The rows are grouped in 3 different ways at once. Each group adds its own fixed numbers to the row, and there is some noise. The rows also spread widely along 9 directions, which tell nothing about the answers.
In the rows, zero is written as 128.
Known rows, each followed by its group in each grouping:
[ 51 113 134 102 132  95  78 130 117 109 167 101  74 136 123 125 137 109
 109 104 127  99 105 113 163  99 216 158 150]
J_259 (0) J_586
[126  87 138 101  97 140  87 191 177 121 151 153  98 129 120 142  95 132
 118 136  81 108 121 113  93  95 149 105 109]
J_259 (1) J_586
[185 120 136  86 121 148 133 162 128 148 129  98 139 120  95 140 113 154
 157 124  75 145 133 155  58  83 109 102 103]
J_949 (1) J_3
[105  98 123 121 113  96 131 114 117 168 103 143 189 122 148 103 133 119
 108 155 157 126 123 150 101 115 132 150 122]
J_633 (0) J_91
[159 125 129 109 123 130 114 159 130 131 127 109 101 128 109 129 120 140
 131 114 103 106 117 145 111 118 136 118 126]
J_633 (3) J_242
[143 142 113 106  79  70 143 111  90 137  56 155 157 119 174 140 148 122
 109 149 129  89 118 100 110  99 128 141  73]
J_949 (2) J_158
[129 113 120  84 156 145 122 105 156  80 193 153 142 142 128 135 200 119
  78 114  89 142 122 104  92 149 180  99 135]
J_357 (2) J_158
[141 111 110 159 107 149  92 161 138 130 147 149 135 151 140 116 136 140
  99 156 136  91 101 150 114 148 126  97 111]
J_357 (3) J_242
[195 164 127  46 130 117 148 145 118 103 115  92 101  67 131 168 149 148
 161  83  77 142 139 133  67 106 125 129 122]
J_771 (0) J_355
[166  90 131 144 199 103 194 157 108  90 112 132 104  99  64  82 150 141
 101 135 183  83  67 180 156 156 207 101 126]
J_771 (1) J_3
[111 113 127 129 122 117  83 162 127 136 164 129 165 120 157 130 100 118
 118 146 134 137 138 161  89 127 120 141 135]
J_771 (1) J_91
[139 136 117 103 121 191  90 126 129 124 151  94  56 170 108 140 166 149
 122 102  74 105  96 127 117 105 152 112 148]
J_259 (2) J_355
[203 105 149  95 196 121 162 176 149 113 166 116 147  61  86  98 127 125
 141 109 135 153 138 181  76 164 148 113 145]
J_633 (3) J_355
[102 145 114 151 148 101  72 147  69 117 172 107 129 119 156 122 130 115
 111 134 160 121 113 165 142 146 138 140 139]
J_949 (1) J_586
[182 148 126 103 138 112 115 161 144  94 133 142 109  73 176 147 127 118
 129 100 112 129 139 133 103 154 112 122 123]
J_357 (1) J_158
[182 149  95 121 163 142 142 151  59  94 164  84 133 140  80 135 173 172
 121 141 124 125  90 176  84 149 131  88  98]
J_771 (1) J_242
[138 126 116  71 164 136 140  90 143  85 187 155 185 101 160 145 189 127
 102 115  93 192 149 116  61 158 140 110 138]
J_357 (1) J_3
[133 144  98 149 128  65 149 127  64 121  68 138 137 109 153 119 153 134
  96 161 192  83  87 147 153 145 145 147 100]
J_259 (1) J_91
[135 123 151 131 149  90 101 196 131 104 166  99 112  84 128 127  87  94
 130 108 160 105 124 169 127 130 164 145 149]
J_771 (2) J_91
[143 140 112 119 119 124 115 127 101 148 116 113 146 123 157 132 126 145
 135 132 128 125 127 160  98 125  99 130 116]
J_357 (1) J_242
[119  85 156  90 149  99 139 158 152 126 145 115 124 127  81 102 123 107
 115 121 119 101 115 133 111  86 205 124 116]
J_949 (2) J_158
[138 110 149 121 152 126 122 157 142 129 151 115 146 109 118 115 110 116
 132 116 139 131 126 164 100 123 153 119 133]
J_357 (2) J_3
[140 154 150  78 148 105  95 134 141  95 182 113 139  70 167 153 132 103
 136  88 102 168 168 130  85 142 144 153 158]
J_771 (3) J_3
[151 103 131 136 112 164 117 137 122 201 113 111 164 164 108 102 104 143
 141 137 127 131 117 178  76  87 106 109 121]
J_633 (2) J_3
[139 116 124  93 142  86 166 122 114 111 113 120 138 120 101 123 161 140
 112 134 128 103 104 130 112 117 181 125 101]
J_357 (3) J_242
[147 164 112  94 168  78 147 141  33 107 154  58 174 100  95 142 153 151
 154 128 148 141 118 177  75 126 149 144  97]
J_357 (1) J_355
[131  86 149 109 148 151 105 158 188 104 177 131  81 128 105 115 129 121
 109 107 102 112 120 135 125 140 175 104 153]
J_357 (3) J_242
[115 128 129 110 127 115 105 125 119 120 131 124  92 129 137 131 147 118
 115 112 127 101 108 130 137 115 166 134 141]
J_259 (2) J_586
[123  99 122 142 136 145  78 160 137 120 156 134  95 144 129 108 132 124
  96 139 120  97 102 138 135 135 153 110 132]
J_949 (1) J_158
[133 103 121  84 132 128 134 116 118 148 142 130 192 124 119 120 145 145
 125 146 106 158 139 144  58 106 132 125 113]
J_949 (1) J_355

New rows, each followed by its group in each grouping:
[126 145 100 119 125 114 121 126  86 115 132 112 132 140 136 138 152 148
 113 136 127 115 103 139 114 131 134 126 102]
J_357 (1) J_242
[ 88 132 129 131 134  33 128 122  88 108 115 130 169  85 180 130 131  90
  97 134 192 104 121 133 148 138 175 176 120]
J_357 (2) J_91
[150 123 134  67 150  63 177 125  99 107 119 108 156 103  97 121 160 121
 122 128 124 120 116 128  88 103 189 133  91]
J_949 (2) J_158
[148  99 154 123 167  88 158 161 109 160  91  97 103  98  88  89  94 113
 142 102 177  99 104 189 149 105 166 140 144]
J_633 (2) J_586
[126 104 120 126 141 129 103 133 135 131 153 139 129 149 118 103 154 127
  90 138 123 106 109 132 118 135 165 118 130]
J_633 (3) J_158
[136 136 110 106 122  57 167 127  85 100  94 146 168 104 143 138 161 124
 100 159 160  97 104 116 106 127 171 144  88]
J_259 (2) J_91
[122 134 121 149 142 118  83 140 108 116 153 129 112 135 156 115 137 113
  97 120 149 101 112 142 139 150 147 136 144]
J_633 (2) J_158
[106 100 131 119 144 133  89 161 118 140 184 111 159 135 109 112 106 133
 128 140 127 140 127 158  86 117 147 135 130]
J_633 (1) J_355
[110 116 135  89 115 116 106 140 124 140 120 106 113 120 126 134 111 132
 137 118 109 118 124 139 109  85 148 151 131]
J_771 (1) J_355
[102 123 124 101 119 110  90 149 131 102 169 130 136 120 132 136 139 123
 114 139 112 113 123 113  97 121 172 144 118]
J_259 (3) J_355
[137 121 124 117 143 112 111 154 116 103 168 115 139 127 112 125 149 130
 111 131 126 109 116 138 103 131 167 116 109]
J_357 (3) J_158
[153 118 129 104  95  95 131 210 125 111 127 122 167 104 111 149  91 136
 145 152 118  87 118 129  60  92 153 116  60]
J_357 (2) J_355
[158 133 108  99 127 141 108 138 103 123 162 121 161 145 127 141 163 145
 116 144  91 146 126 139  60 122 111 106  96]
J_949 (1) J_158
[ 97  99 142 122 116  79 106 166 126 142 127 123 143 116 111 105  91 122
 126 146 149  91 116 139 124  99 174 159 112]
J_633 (3) J_355
[ 97 130 123  92  83 113  78 155 127 114 173 114 141 164 127 158 136 140
 117 142  73 103 124  93  78  82 163 130  84]
J_357 (3) J_158
[103 153 115  86 145  70 123  99  73 111 181  95 226 116 152 150 165 111
 117 134 139 165 143 142  63 125 150 158 115]
J_357 (2) J_91
[132 104 103 125 139  94 161 122 102 122 125 162 215 119 144 115 157 137
  89 173 163 129 111 148  84 148 139 121  91]
J_357 (1) J_91
[143 125 119 126 116 118 105 154 139 102 141 146 116 115 155 134 135 130
 103 131 121  99 115 124 122 149 140 118 119]
J_357 (3) J_242
[159 104 137  56 105 153 118 136 158 168 120 114 141 140 112 141 115 151
 148 112  60 152 147 138  49  64 110 114 116]
J_771 (1) J_158
[124 132 120  98 145 108 117 114  99 131 147 115 163 117 133 122 152 133
 123 124 130 147 134 142  95 133 141 153 133]
J_633 (3) J_355
[170 116 120 132 148 144 140 126  90 181 104  95 145 161  93  93 143 141
 131 128 141 120 107 190  99 112 122 112 126]
J_633 (2) J_158
[171 153  94 113 105 133 133 138  82 122 107 110 123 167 111 146 175 157
 120 144 107  92  92 128  85 104 140 104  82]
J_259 (2) J_158
[104  77 144  77 152 125 122 123 181 113 203 144 191 126 119 119 155 115
  97 131 101 166 142 125  66 128 177 122 139]
J_357 (3) J_91
[187 130 112 118 148 125 143 143 125  91 133 151 109 119 129 127 172 131
  98 124 119 101 106 125 114 159 148  97 119]
J_633 (2) J_158
[157 112 125 160 133 118 117 166 141 121 102 152  82 106 150  97 120 118
  98 136 159  71  96 150 169 163 140 117 133]
J_949 (3) J_242
[151 126 144 114 147 116 125 146 147 101 143 129 120 102 137 131 129 111
 119 107 129 115 120 135 118 135 156 119 135]
J_357 (2) J_3
[141 160 106 109 116  81 138 122  84 102 107 119 129 114 143 143 158 143
 116 130 134  96 109 122 123 130 149 134  96]
J_357 (3) J_242
[ 99  84 132 108 103 135 103 138 156 154 136 135 143 159 113 113 114 137
 114 146 105 107 122 137  93  95 160 122 116]
J_771 (3) J_242
[107  93 147  89 133 148 119 115 130 183 137  73 126 174  83 114 120 134
 142 100 102 135 120 167  97  58 159 124 140]
J_357 (2) J_586
[137 120 159  80 114  74 109 174 163 117 127 141 123  46 170 140  81  95
 140 110 115 120 160 117 109 113 147 165 130]
J_949 (3) J_355
[123 102 135 111 109 108 112 160 155 109 139 157 134 116 143 130 112 115
 107 137 121  99 124 116 106 119 163 120 116]
J_771 (2) J_242
[154 127 136  96 116 107 121 171 114 149 127  81 141 132  97 134 113 142
 156 123 103 108 123 155  78  81 146 127  89]
J_357 (3) J_158
[ 99 116 150  82 152  85 119 150 118 117 175  96 164 100 106 131 105 120
 143 119 124 148 141 149  85  92 180 149 123]
J_771 (1) J_3
[146 137 114  66 163  94 165 102  81  96 136 104 145  99 107 132 196 138
 113 120 119 136 115 128  93 126 174 134 113]
J_949 (0) J_355
[ 55  88 142 120 110 106  86 120 135 164 140 133 152 145 152 107 103 100
 115 128 140 122 131 146 127  94 164 151 151]
J_771 (2) J_586
[146 146 113 161 141 109 105 139  84 111  92 130  63  91 174 117 134 121
 109 124 172  80  93 149 189 156 129 147 145]
J_949 (1) J_355
[131 110 124 114 141 124 110 173 125  87 161 125 102 115 111 128 131 135
 110 132 123 103 103 134 116 130 173 122 125]
J_771 (1) J_355
[ 84 144 108 119 122 110  83 118 100  92 160 131 115 133 156 137 172 125
  94 138 130  98 109 104 134 142 176 150 135]
J_259 (3) J_355
[147 164 109 138 115  84 104 129  78 123  98 132 135 104 192 135 139 109
 111 132 157 103 124 135 134 138 119 146 112]
J_949 (2) J_158
[155 136 125 108 133 105 127 140 108 125 128 113 141 122 138 130 138 119
 127 117 131 113 124 148 101 116 144 127 113]
J_357 (2) J_158
[114 102 127 113 138 146  90 154 132 125 185 110 131 144 109 121 118 138
 119 128 108 137 124 158  91 120 147 119 131]
J_771 (1) J_242
[119 109 131 120 138  98 143 127 111 127 118 126 148 127 113 106 139 121
 106 143 146 101 101 137 121 108 182 125 111]
J_949 (2) J_3
[141 132 132 100 140  83 143 163  92 119 127  99 138 101 100 123 120 124
 141 131 146 100 113 152 102 101 173 145 106]
J_259 (2) J_355
[137  95 133 108 132 138 124 151 150 129 135 134 122 118 109 114 130 137
 120 133 116 109 118 144 102 119 159 119 130]
J_771 (3) J_355
[119  69 135 138 122 163 102 124 188 160 127 190 166 125 175  97 106 116
 105 145 133 144 139 153 102 131 113 119 158]
J_771 (1) J_3
[129  86 127  81 121 111 164 131 134 139  90 135 132 119  96 121 130 151
 124 139 112 107 111 128  96  83 167 130 105]
J_771 (1) J_355
[132  97 155 130 147 130 118 142 183 117 100 148  37  89 156 115 106 112
 113  86 134  96 107 132 186 132 162 133 171]
J_357 (1) J_3
[174 113 118  89 124 131 152 144 118 132 102 137 125 127 105 136 148 164
 123 126  93 124 106 128  86 110 123  97  98]
J_633 (1) J_586
[141  92 152  72 173 135 140 135 184  74 170 126  82  97  97 129 156 114
 107  86  94 116 114 115 119 135 211 114 154]
J_357 (2) J_355
[149 102 134 113 140 123 133 158 139 129 117 125 103 112 122 120 115 138
 123 122 129 115 111 156 119 122 144 126 136]
J_771 (1) J_91
[120 134 133  87 127 101 114 125 120 143 115  98 123 111 148 145 114 128
 139 105 116 137 134 141 109  95 133 160 133]
J_357 (1) J_91
[151 151 131 108 114  92  95 176 129  78 155 141 129  87 159 163 112 111
 127 122 111 106 132 100  95 130 143 133 109]
J_633 (2) J_3
[120 142 111 112 152  50 153 109  77 101 119 137 187  83 171 131 153 117
 103 143 175 136 122 135 114 154 147 158 112]
J_357 (1) J_91
[ 66 110 127 106  86  92 103  99 117 173  94 116 147 156 153 132 121 129
 111 139 129 107 120 124 122  78 154 166 119]
J_357 (3) J_91
[119 138 142  67 135  67 139 153 105  86 137  81 108  98  90 159 118 136
 146 102  98 107 109 110 107  75 198 148  94]
J_357 (1) J_3
[110 111 127 139 119 142  81 141 118 162 128 119 105 141 142 117 108 130
 123 119 129 117 114 165 133 107 120 130 150]
J_771 (1) J_586
[171 161 123 110 157  97 131 125 110  88 128 124 107  83 174 144 166 109
 111  91 138 118 122 133 132 164 139 132 137]
J_357 (2) J_158
[158 140 119 155 122 135 100 150 111 143  87 108  40 118 151 112 120 135
 119 113 149  73  92 165 177 134 119 126 141]
J_949 (0) J_242
[163  68 130 110 146 146 171 108 162 139  73 168  90 137 113  88 167 137
  86 130 119 101  99 131 137 126 163  96 130]
J_949 (1) J_158
[147  78 142 125 136 125 168 123 123 223  22 108 102 132  91  71  92 150
 144 123 162  98 100 193 148  77 132 145 138]
J_633 (1) J_355
[149 109 147 118 155 103 139 167 121 151 128 103 159  93 117 113  84 130
 152 124 150 136 129 188  89 106 139 134 118]
J_357 (1) J_3
[138 165 111 127 118 113  67 193  86 104 179  79 124 127 127 153 123 135
 139 132 119  99 114 148  93 116 134 125  92]
J_357 (0) J_158
[208 121 107 113 101 159 147 185 127 120 117 129 119 143  85 141 155 170
 123 154  91  91  90 134  67 118 125  76  80]
J_259 (3) J_91
[141 137 131  74 143  70 156 151  81  94 139  94 154 100  87 148 132 147
 141 129 115 129 115 133  80  90 179 137  87]
J_771 (1) J_3
[125  73 130 118 131 162 131 126 161 157 129 151 142 157 107  96 142 132
 104 147 126 116 112 149  98 113 160 112 135]
J_259 (2) J_355
[147 128 131 117 153 114 135 159 104 119 109  91  69 110 100 125 123 143
 135 110 138  88  89 155 148 114 162 131 123]
J_357 (1) J_355
[142  98 124  74 125 125 133 167 143  98 157 137 158 113 100 143 131 147
 126 142  88 130 126 122  60 104 160 113  96]
J_771 (1) J_355
[119 107 129 131 138 129 106 149 132 121 131 136 113 123 127 115 121 130
 113 138 135 107 109 142 130 120 164 127 133]
J_259 (1) J_3
[116 118 128 155 179  89  92 192 119  42 222 138 112  91 136 120 143  90
  84 121 169  95 101 132 157 192 202 113 140]
J_357 (2) J_586
[179 117 132 169 104 109 110 206 140 157  67 144  94  88 164 113  57 129
 133 141 165  75 107 171 147 132  88 137 123]
J_633 (1) J_91
[ 71 112 160 102 164  52 106 148 112 112 167 108 159  73 136 118  87  94
 132 120 166 140 144 158 125 110 193 178 141]
J_771 (1) J_3
[135 121 118 123 114 113 125 154 124 122 134 127 152 131 136 134 132 125
 112 145 135 106 109 137  97 124 143 119 105]
J_357 (2) J_91
[153 130 118 107 104 132 120 139 127 144  89 122 111 115 156 134 132 142
 139 121 118 105 118 143 109 110 112 132 118]
J_357 (0) J_355
[122 145 129 109 103  90 100 149  97 122 112 109 101 112 152 151 111 118
 132 109 126  99 116 129 130  99 143 144 119]
J_771 (2) J_586
[191 125 137  74 150 121 167 151 133 123  97  98  93  77 107 140 127 147
 152  96 105 124 121 150 100 108 132 122 120]
J_357 (1) J_355
[130 101 117 121 121 138 115 133 126 150 126 134 150 143 132 112 128 146
 117 143 125 122 122 157  95 117 122 120 123]
J_771 (1) J_242
[123 119 136 134 115 103  85 184 138 134 161 128 158 109 147 117  98 113
 126 149 146 115 138 156  94 129 135 140 128]
J_259 (3) J_91
